The rows are grouped in 3 different ways at once. Each group adds its own fixed numbers to the row, and there is some noise. The rows also spread widely along 11 directions, which tell nothing about the answers.
In the rows, 128 means zero.
Known rows, each followed by its group in each grouping:
[139 112 160 108  87  98 152  89 156 158 133 181 137  86 109  87 115 153
 129 182 125] | Q269 X Q363
[119 146 161 120 168 118  75 148 112  96 116  86 142 149  77  73 107 118
 127 130 117] | Q890 Y Q855
[184 121 105 108 123 100 141 106 106 176 113 130 124  80  46 115 134 121
 127 127 141] | Q464 H Q855
[126 125 161 112 148 110 104 132 181  88 120 132 147  24 115 105  81 152
 110 172 161] | Q269 X Q428
[138 135 139 129 151 151 115 116 116  92 154 107 119 133 150 112 143 107
 140 135 120] | Q464 H Q133
[125 101 192  97  74 128 129 125 185 155 142 153 115  72 142 116 110 167
 136 165  99] | Q549 Y Q428
[112 122 176 120 110 131 122 120 137 140 142 141 130 106 138 101 122 153
 133 113 112] | Q890 H Q30
[153 159 155 115 118 152 140 106 107 195 161 125 106 190  71  61 158 117
 148 124  69] | Q549 X Q822
[140 158 158 160 177 148 152 108 130 114 160 111 108 124 142 108 192 106
 123 119 115] | Q464 X Q133
[157 151 111 127 147 134 151  92 108 103 149 151 133 120 100 109  65 131
 106 135 140] | Q464 H Q363
[148 158 141  76 117 117 122  77 152 150 132 175 132 114 181  93 123 117
  63 136 135] | Q549 H Q822
[148 122 112 106 130  95 119  95  64 147 116 127 139 142  86  87 165 104
 151 129 140] | Q269 H Q30
[124 123 141  87 101 106 115 114 117 164 132 145 145 110 115  84 107 136
 138 113 121] | Q464 Y Q30
[128 147 145 119 158 104 130  99  92 128 120 129 139 123  86  74 135 109
 120 118 137] | Q549 Y Q363
[115 145 164 113 113 141 118 123 160 138 145 143 144 132 145  93 100 139
 105 117 100] | Q464 H Q133
[112  92 177 126 109  70 110 123 116 117  94 123 144 121 141 101 211 127
 156 157 120] | Q549 X Q363
[141 154 165 139 179 127 126  75 125  91 147 147 121 111 142  75 145 114
 105 156 155] | Q890 H Q30
[121 141 117  99 108 123 127  90  89 128 154 146 153 165 143  87 116 119
 134 118 111] | Q464 Y Q133
[169 144 133  90 117 117 117 101 154 137 122 141 115 114 133 118 116 118
  88 151 117] | Q890 Y Q133
[105  67 175 102  98  88 129 135  92 100  82 118 143  71 157 136 131 161
 162 139 148] | Q269 H Q30
[138 121 143  86 104 128 112 102 101 131 153 132 122 149 134  75 104 129
 160 153 119] | Q464 X Q428
[131 127 172 111  94 127 123 106 115 164 122 137 134 162  83  72 120 138
 140 146  91] | Q549 H Q133
[113 153 145 130 158 121 137 107 130 153 144 136 141  93 111  88 166 115
 109  84 136] | Q269 H Q428
[174 130 125 149 162 110 126 103 126  84 141 120 109 137 110 111 192  96
 140 205 127] | Q269 X Q363
[102 131 214 104 154 102 126 133 154 126  86 118 140  68  93  70  85 155
 110 141 144] | Q269 Y Q428
[114 142 173 139 151 119 105 136 174 104 134 130 139 119 130  93 140 124
 106 153 114] | Q269 H Q363
[145 117 184  85 104 111 102 124 145 168 121 123 103 131 160  83 162 121
 139 148 111] | Q464 X Q30
[123 134 162  74 121 126 102  89 122 134 152 149 124 108 180  73 117 112
 121 135 141] | Q549 Y Q30
[140 102 159 115 131 139 154  99  76 138 147 114 108 102  96  94 135 125
 175 143 138] | Q269 H Q855
[121 154 165 171 154 116 123  98 146 136 165 146 140 139  77  64 199 124
 139 150 100] | Q890 Y Q30

New rows, each followed by its group in each grouping:
[114 142 130 132 148 139 134 120 104  71 130 126 153 126 141 129  86 136
 108 122 129] | Q269 H Q133
[135 134 159 109 132  91  89 183 140 135  63  94 152 104  54 108  78 155
 113 117 116] | Q464 X Q30
[124 130  92 126 107 107 112 132  97  91 122 146 177 150 117 143  92 149
 114 123 113] | Q269 H Q30
[120  98 122 107 114  56 105  95 116  80 103 158 175  90 123 100 134 131
 136 195 156] | Q269 Y Q363
[161 131  87  91  82  70 102  78 119 163 124 177 163 142  77  90 144 121
 114 168 119] | Q549 Y Q428
[170 135  58  65  60  93 115 107 162 171 133 195 157  69 122 155  63 135
  67 116 122] | Q549 Y Q363
[167 172  76 111 130 118 119  83 151 144 177 168 140 139 139 108 166  97
  90 140 107] | Q464 Y Q822
[160 124 160 108 112 123 141  86 169 145 154 160  96  86 142 112 149 135
 119 172 120] | Q890 Y Q428
[150 119  92 103  76 105  95 122 170  87 121 166 157 104 195 181 110 145
  77 151 113] | Q890 H Q133
[143 143 167 105 150 112 136  95 125 129 105 140 124  98 126  97 113 128
  86 130 151] | Q549 H Q428
[176 135  83 112 112 141 147 104 103 103 153 146 110 166 158 163 106 113
 105 145 107] | Q269 H Q363
[ 79 165 196 131 164  99 112 128 122 137 103 124 164 140 113  47 145 123
  98  79 124] | Q549 X Q363
[139 136 135 119 115 123 128 117 136 174 159 135 116 108 138 111 199 102
 132  92 105] | Q549 X Q363
[170 148 108 107 138 130 133  87 126 131 160 149 116  95 117 115 111 115
  99 135 137] | Q890 Y Q855
[162 116 180  86 117 154 120 101 129 145 143 115  85 138 118  74 118 113
 158 193 112] | Q269 H Q133
[190 125  89  79 119 106 103 102 130 131 136 131 108 106 128 127 135 100
 121 166 135] | Q464 Y Q428
[176  89 152 120 126 137 135  74 129 101 178 132  71  82 137 112 175 119
 187 224 134] | Q890 Y Q428
[119 125 128 120  93 122 102 122 169 129 177 160 149 117 142 101 139 131
 139 157  98] | Q269 X Q363
[113 146 146 121 146 149 155  96 117 135 154 142 146  72 104  88  86 135
 120  98 143] | Q269 H Q133
[157 130 120  97 112  83 102 133 177 152  91 145 148  69 101 129 114 138
  78 129 135] | Q464 H Q428
[125 118 135 145 120 134 120 108 127  87 171 144 132 133 144 117 142 132
 149 154 110] | Q890 H Q363
[ 98 122 125 129 108 151  40 147 212  94 209 137 168  76 148  95 130 125
 155 161 101] | Q464 H Q133
[121 124 147 116 109 125  57 162 128 111 141 100 133 176 154 113 171 115
 150 136  80] | Q549 X Q30
[113 153 209 156 167 125 180 105 118 129 116 135 125 110  78  69 103 158
 115 113 128] | Q890 X Q363
[122 114 165 124 110 118 120 126 169 106 135 150 134  97 184 136 149 146
 112 158 118] | Q269 H Q30
[128 130 155  86 131 152 119 138 106 132 134  90 107 128 140 109 109 110
 142 106 108] | Q269 Y Q133
[ 79 152 162 119 111 130 124 107 180 158 176 181 166 102 158  78 127 146
  97  96 112] | Q269 H Q428
[118 147 139 125 152 149 119  85  93  94 188 142 130 120 151  74 119 123
 148 125 141] | Q890 X Q30
[143 149 122 142 171 128 114 120 129  96 148 122 130 104 149 127 164 107
 111 116 139] | Q464 H Q30
[168 156 105 141 158 128 117  74 103  77 170 151 126 147 126  97 141 111
 122 178 138] | Q890 X Q30
[100 130 208 134 155 104 113 138 142  96 103 111 146 111 104  66 116 156
 134 154 130] | Q464 X Q428
[158 139 124 117 123 151 122 116 143 156 179 136 103 119 152 123 163 109
 129 112 106] | Q464 H Q30
[141 141 118 121 139 142 111 132 145 114 169 126 130  87 110 107  94 124
 135 126 124] | Q464 X Q363
[163 138  98 101 129 132  85 121 174  96 154 145 135  82 117 124  71 126
  99 179 137] | Q269 H Q428
[116 121 156 122 138 142 129  87 108 127 168 132 138  82  93  57 114 128
 176 142 143] | Q464 H Q133
[154 102 136 142  92 133 173 117  97 128 136 134 108 141 106 158 128 157
 156 130  89] | Q890 H Q363
[134 133 176 122 136 140 109 108 146 125 137 129 133  97  71  66  95 135
 135 174 123] | Q549 H Q133
[137 136 159 153 130 131 131  99 144 154 164 149 127 111  83  82 168 136
 143 139 108] | Q890 H Q30
[168 155   4  92 133  83  89 134  61  94 104 117 172 151 100 169  97 100
  90  79 135] | Q464 Y Q428
[116 136  81 128 114 116  99 142 146  88 166 145 166 119 166 155 126 125
 113 106 103] | Q464 Y Q363
[132 120 134 114 105 110  89 117 178 138 150 151 157  94  91  83 143 133
 142 186 111] | Q269 H Q822
[ 92 137  96 140 137 101  67 118 144  51 162 152 206 106 147 100 132 133
 129 151 135] | Q464 H Q822
[105 132 190 104 159 140  93 151 141  96 142  87 107 130 181  90 131 106
 137 117 113] | Q464 Y Q363
[110 154 133 100 123 117  58 128 157 122 165 132 159 173 151  64 154 105
 127 142  88] | Q464 Y Q822
[101 134 144 187 179 136 139 118 124  58 168 129 161  75  83  98 117 145
 152 134 141] | Q464 H Q363
[151 154 125 131 153 127 120 111  70 102 129 113 122 222 133 107 150 103
 121 126 105] | Q464 H Q30
[158 156 102 123 130  99 129  91 119 130 138 161 141 153 154 118 184 105
  90 139 121] | Q269 X Q30
[ 84 120 156 163 127 120 149 132 128  90 148 148 176  83  96 120 105 179
 148 133 113] | Q269 Y Q30
[112 141 128 150  92  95 112 124 158 113 134 180 188 128 106 116 109 180
 104 144  97] | Q890 X Q30
[191 115 162 104 122 140 156 105 112 152 130 116  62 111 104 128 129 130
 147 161 113] | Q890 Y Q30
[206 151 165 117 150 130  94 137 203 158 113 106  72 120  78 114 165 100
  87 189  99] | Q549 H Q428
[132 109 153 104 130 141 136 135 124 122 143 100  89  63 182 160 155 126
 143  85 125] | Q890 Y Q428
[144 154 139 145 194 128  83 117 145 139 177 100 118  85  92  56 223  74
 156 131 139] | Q464 X Q30
[118 154 171 133 154 128 128  91 157 111 170 151 133 126 142  69 140 126
 116 156 122] | Q464 Y Q428
[132 148 129 100 113 157 105 137 140 103 149 137 132 137 155 137  52 144
  92 112 104] | Q549 H Q428
[135 104 102  95  78 112 103 109 106 115 132 142 149 124 164 142 136 129
 138 124 118] | Q890 H Q133
[140 149 142 120 152 115  99 116 180  97 145 139 131 107 145 106 147 113
  93 176 125] | Q269 Y Q428
[ 98 126 162 158 159 137 116 142 120  69 145 114 155  92 110 108 101 156
 150 124 130] | Q464 H Q30
[154 112 131 101 130 122 111 117 126  80 125 132 127  71 143 130  74 142
 125 165 158] | Q464 H Q30
[133 124 141 117 124 125 123  99 104 115 154 124 126 155 145  96 165 110
 155 150 107] | Q464 Y Q133
[156 141 166 109  80 103 155 110 164 178 106 176 129 150  84 107  89 161
  80 159  78] | Q549 Y Q363
[118 162 138 142 170 129  92 147 144  67 139 109 151 158 104 105 109 125
 108 152 103] | Q269 Y Q428
[151 141 166 104 143 144 112 122 134 126 141 111  98 116 122  95 121 119
 127 146 121] | Q549 X Q428
[127 138 105 159 167 114 102 122 111  76 144 115 172 109  65  98 144 126
 152 148 131] | Q464 H Q822
[146 105 136 128 119  93  84 125 141 121 130 123 145 117  92  96 172 122
 151 183 120] | Q464 H Q855
[129 114 131 136 119  85 156  99  87  76  98 145 158 113 141 142 144 164
 126 146 134] | Q890 X Q822
[118 155 161 122 162 141 128 117 123  83 149 128 133 127 153  86  76 130
 110 125 135] | Q464 X Q363
[164 115 123 131 113 157 125 130 159 125 182 123  97  73 101 151 136 133
 158 161  96] | Q549 Y Q428
[ 62 147 145 171 168 144  96 162 111  62 161 100 177 156 109  95 124 129
 151  91 101] | Q269 H Q363
[155 160  99 145 153 146 111  86 117  81 184 147 131 165 130 111 142 104
 112 161 118] | Q549 H Q428
[163 166 153 120 164 157 183  63  54 144 134 123  92 175  97  81 113 108
 115 103 126] | Q890 H Q133
[136 134 224 104 138 176 217  99 107 185 137 122  72  91 121  86  84 158
 137  89 119] | Q464 H Q822
[122 152 182  86 140 110  83 130 222 166 131 140 131  61 121  65 123 120
  82 143 128] | Q269 Y Q428
[120 173 148 129 164 112 115  78 103 112 135 155 151 167 129  58 130 115
  89 120 139] | Q890 H Q30
[140 137 164 141 147 157 162  97 126  98 160 134 103 115 160 127 139 142
 125 139 116] | Q890 H Q822
[121 155 132 161 152 158 146 120  95  94 174 120 131 162  97 120 124 135
 141 114  90] | Q549 Y Q428
[112 139 113 143 146 120 117 104 114  84 160 150 167 124 114  95 121 122
 130 140 133] | Q269 H Q363
[128 164 145 121 170 144 115 136 164 114 158 118 121  91 135 102 103 110
  98 102 124] | Q464 Y Q363
[160 125  86 125 106  84 108  99 173 114 147 173 166  78 100 122 151 136
 120 197 122] | Q464 Y Q822
[161 143 165 154 174 139 160 113 117 100 136 114 102 117  86 109 122 135
 132 160 122] | Q464 Y Q30
[107 133 172 134 149 148 126 142 130 110 142 104 134 109 109 100 121 142
 147 125 108] | Q269 H Q822
[137 112 122 134 119 104 151  87 127 106 147 166 153  56  94 110 121 155
 146 178 151] | Q269 X Q428
[143 130 152 114 107 133 150 109 109 150 116 136 130 118  92 113  98 145
 120 120 110] | Q549 H Q133
[167 139 105 119 131 148 119 130 114 129 155 119 114 123 100 131 101 123
 134 119 112] | Q464 H Q30
[133 158 171 141 155 116 118 123 134 105 107 120 124 188 135 107 155 126
  85 130 101] | Q890 H Q428
[162 126 156  90 123 146 152 106 101 161 133 124  93 104 129 119 108 123
 114 110 130] | Q549 H Q855
[136 132 121 105  99 115 116 117 146 164 155 153 147 103 117 101 135 129
 119 131 114] | Q269 X Q855
